There are 4 ways to turn a row about zero (a turn may also mirror it). The second row of each pair is the first, turned, with some noise. The first 36 pairs use one turn. New pairs use 2 turns, one after the other, and a turn may come again.
Known pairs, each followed by its turns in order:
[-26   4 -19  -9  51 -34 -18  43]
[ 48  44   6   8 -15  28   0  42]	fivod

[ 39 -50 -35  40 -45 -16 -37 -36]
[-10 -22 -48 -29  -9  -8  45  75]	suso

[-20  52  46  40 -14 -46 -31 -28]
[-46 -21 -31  33  10  10  49  61]	Fonu

[ 52 -20  12 -28 -32   3 -12 -23]
[-53  14  -1 -27  23  -4  22 -33]	fivod

[ 50  57 -29 -57  18  31  -1  -9]
[ 11  39   6  17 -48 -77 -21 -16]	suso

[ 29 -24  35   9 -52  20 -32  55]
[-43  51 -15 -12 -15 -51 -24  41]	Bobu

[ 43 -31 -51 -58 -21  30  40 -34]
[ -9  45 -45 -24  32 -81 -13  19]	suso

[-41  60   4 -51  26  40  33 -33]
[  7 -74 -46 -27  21  40 -20 -40]	Bobu

[-21 -41 -51  -9 -58 -38  12 -59]
[ 40  15  36  23  77 -43  20 -46]	Bobu

[-14   3 -19  31  -6   7  54 -13]
[ -2 -40 -44  25 -14  -3 -25  -1]	fivod

[-31  29 -19 -48  32 -14 -46 -50]
[ -7 -10  18 -17  53  76  -9 -32]	Bobu

[  0 -23  10 -43 -25 -56 -46 -50]
[-12 -33 -64  -3 -48  -5 -34  39]	Fonu

[ 36   5   4  47 -21 -12 -44  -1]
[-14   7   1 -31  34 -51  -3  30]	fivod

[ 47  -1  -7  16  29 -45  19   7]
[-17  47 -47  -1 -17 -17  -6  22]	fivod

[  4 -28 -10  32 -26 -15 -11  44]
[-36 -32 -31  26   8  25  18  18]	suso

[ -3   0  -1 -30 -26 -37  33 -18]
[ 19  22  -3   9  43 -19  33  -6]	suso

[-25  12 -21  38  58  45  56 -41]
[ 60 -43 -67  35 -30 -21   2 -29]	fivod

[ 35  39 -35  59  -4  46 -47  -2]
[ 52  27 -16  -4   9  28 -27  82]	Bobu

[ 47 -34  27 -10 -50 -45 -19  47]
[-54  75  -7  18  -9 -43  22   5]	Bobu

[-26  16  -4  25  24  33 -55 -47]
[ 35 -35 -46   9  16 -17  58  -2]	Fonu

[ 22 -35 -31  26 -29  55   0  54]
[ 35  66   4  20  37 -12 -24 -47]	Fonu

[ -5 -47 -57  42  23  12 -51  10]
[ 43  -5 -27  -9  62   3  36  50]	fivod

[ 35  -3  46 -45   6 -57 -37  22]
[-23 -21 -22 -33  19   9 -59  64]	Fonu

[ 34 -26  48 -34  32 -59 -44 -22]
[-37  64  36 -18 -21  43  21 -48]	Bobu

[-48 -49 -46  -6 -28 -30 -59 -32]
[ -1  16 -95 -13 -46 -22   3 -17]	Fonu

[-46  -2  14  36 -28 -59  -2 -45]
[ 14  -2  43 -43  35 -19  65 -11]	Bobu

[-56 -58 -36  10  -1 -37  48 -24]
[ 37   5 -55 -25  79  36   5  -1]	suso

[-10 -57  40   4  19  22 -26  54]
[ 42  56   2 -42  31 -29 -12  33]	Fonu

[ 18   3 -29 -53   8 -44  12  -8]
[-30 -32  -5 -30 -28  17 -44 -14]	Fonu

[ 46  32  13 -50  -6  25 -11 -12]
[-18  17  12 -51 -19   2   7 -50]	fivod

[-30  38  43 -45  -3  18 -24 -36]
[-20 -11 -23 -67  32  31 -19 -33]	Bobu

[ 17 -60 -36  33  22  33   5 -15]
[-11 -10 -46 -33   6  10 -49  46]	suso

[ 44   8 -37  39  55  42  19  31]
[ 35 -13 -67 -44 -34 -13  31  32]	fivod

[ -6   3  -7  46  41  59 -57 -28]
[ 66 -20 -36   9  44  -7  58 -12]	Fonu

[ -1 -15   9  40  52   8 -13  21]
[ -3 -14   3  11 -20  51 -40  17]	suso

[-22  24 -59  41  17  -7  -7  22]
[ 30 -42 -48  22 -24  16 -14 -18]	suso

New pairs, each followed by its turns in order:
[ 24  31 -15  32 -42 -55 -26 -10]
[ 15  -2 -13  39 -39 -62  21  -2]	suso Bobu

[ 27 -39 -36  44  40 -16 -51 -22]
[ 15 -21 -60 -59   5  30  21 -29]	Fonu fivod

[ 16 -45  18  -9 -33 -59 -46  27]
[ 21 -68 -22  18 -57  21 -24  18]	suso fivod

[ 51  -5 -19  -2   9  -3 -39 -49]
[ 16 -23  -7  19   9  63  24 -41]	fivod Bobu

[ 12  -9   1 -25  13 -33 -48  45]
[  3  45 -34   4 -40  10  -9 -38]	Fonu suso

[-39 -19 -12  14 -38  35   5 -11]
[  0  -4 -24 -44   8  27 -20  30]	Bobu Fonu

[-38  29 -19  19   2 -55  26 -43]
[-32  22 -63 -31 -19 -16  36 -18]	suso fivod

[-50   3  49  37   9 -16 -45  21]
[-35  31  -1 -21 -60 -10  47  20]	fivod Bobu

[  5 -23  58  40 -31  15 -15  32]
[ 10 -25  17  69 -35  10 -18 -11]	Fonu suso

[-33  40  13 -27 -28  -8  23  -9]
[-15  29 -27  32 -10 -28  -2 -37]	suso fivod

[ 13 -42  12  26 -51   8 -34 -20]
[ 28  26   4   8  28  61 -32 -12]	fivod suso

[-49  -8  -4 -22  36  -4  36  -8]
[-15 -40 -29 -28  22 -42   7   4]	fivod fivod

[  8  23   9 -40 -45 -54 -18  18]
[-40 -21 -10 -63  17  30 -19  15]	fivod Bobu

[-10  -5  35 -35 -55  34  -2  18]
[ -3  48  25   9  12 -31 -31  43]	Fonu fivod

[ 36 -26 -40 -39  38 -47 -43  11]
[ 14 -67 -24  37 -20 -53   2 -33]	suso suso

[-44 -46 -28   3 -38 -42  37  46]
[-11 -26 -49 -42  75  20  22   9]	Fonu Bobu

[ -3  44  32  52 -20   0  -3  19]
[ 21 -33  15  24  15  34 -48 -19]	Fonu suso

[ 19 -33  57  10  12   6  35 -45]
[-33  34  48  34 -27  30 -23 -22]	suso suso

[ 45 -45 -17   6 -44  28 -13  -7]
[ 19  35 -25 -14  39  25 -41 -39]	fivod suso

[-50  36   5 -33 -31  48  50 -11]
[ 11  24  39 -23   1  48  20 -71]	suso Bobu

[ -9  44 -38  10  -3 -40  58  36]
[ 12 -35 -46  17  60   8 -36  32]	Bobu suso

[  8   5  10  -1  58 -40  20  25]
[-16 -20   4 -49  -3  -8 -53  21]	fivod fivod

[ 46  27  54  52 -40 -21  31  -5]
[-41  -6  33  33  45  64 -19  32]	suso suso

[ 16 -58 -34  14  33 -16   0  14]
[  4  -2   0 -60   1  12   2 -52]	Fonu fivod

[ 15 -42  58 -20  36  32 -27   6]
[-21 -19 -40  28  -1 -70  -6  22]	Bobu Fonu

[ 59 -50  33   3  14 -42 -27 -41]
[-43 -21  23  71  -1 -13 -22 -55]	suso suso

[ 40  32  56 -41 -56 -11  32 -34]
[ 78  37 -44  -7  -7 -58  13 -18]	Bobu suso

[ 10 -21  30  -6  32  43  18 -29]
[ 15  33  60 -21  -8  -1   9  -6]	suso fivod

[-26  52 -25 -50  43 -55  37 -10]
[ 76  50 -37 -10 -24  43  31  11]	suso Bobu

[ 34   1 -36  32   4  45   7 -19]
[  5  -5 -10 -34 -36  20 -31 -43]	fivod Fonu

[ 58 -19 -14  -4 -46 -12  16 -53]
[-56  21  28 -51  11  32 -30  -1]	suso Fonu

[ 39  -4 -16  57 -36 -24  27 -57]
[ 50  15 -67  -5 -19  58  14 -10]	fivod suso

[  0  25 -20 -37  49 -23 -36 -30]
[ 32 -27 -10 -31 -18   4 -65   3]	Bobu Bobu

[ 20  -5  32  30 -40  33  25 -44]
[ 4 44 12 48 33 40 13 20]	Fonu Fonu

[-13 -13  36  60  -8  19 -28  -9]
[-16  33   6 -40 -12  46  -8  40]	fivod Fonu

[ -2  36 -53  44  -6  32  58   4]
[ -5  42  37  60  40 -16 -39   7]	fivod Bobu

[-38   9  42  54  26 -56  39 -44]
[-16 -51 -56   4 -20 -82 -15  10]	Fonu Bobu

[-11  11 -23  58 -19   7  11 -57]
[ -3  44 -33  28 -53  16   2 -26]	Bobu Bobu

[  0 -40 -47  51 -20 -39   2  14]
[ 17 -24  19  71 -14 -14 -30  30]	suso Bobu

[ 33 -34  21 -38 -28 -10 -13  32]
[-51 -15 -27   6  -6 -12  50  -3]	Bobu Fonu

[ 20  50 -44  10  42  22 -59 -24]
[ 23  34 -49 -36  22   4 -58  44]	Fonu suso

[ 49  22 -14  -7 -30  41  59  40]
[ 14 -15  71 -37 -37  42   4  24]	Fonu suso

[ -3 -18  52   1  -7 -26 -37 -13]
[-24  37   1 -22  37   4 -24 -32]	Fonu Fonu

[ -5  22   5  29 -32  57  -6 -30]
[-43  26  27   5  10 -18  -1 -48]	suso Bobu

[-29  -1  -1  -3  30 -55 -59   8]
[ 24 -39  33  32 -57  -6  21 -12]	Bobu fivod

[  5 -37 -34 -27 -54 -52 -35  14]
[-31 -23  22 -29  16  30  79  24]	Bobu Fonu

[ 20 -34  12  16  17 -26 -51 -41]
[-32 -33  30 -29   5  46  34   6]	fivod Fonu

[ 19  12  35 -27 -51  25 -46   3]
[-23 -14  29  61 -19  21 -39 -10]	suso fivod

[ -5 -59 -24  22  11 -47 -47  20]
[-17   8  52 -37  60  23  25 -17]	fivod Fonu

[-41  57   6 -50  56  20  34 -57]
[104 -19 -16   5 -47 -17 -23 -34]	Bobu Fonu

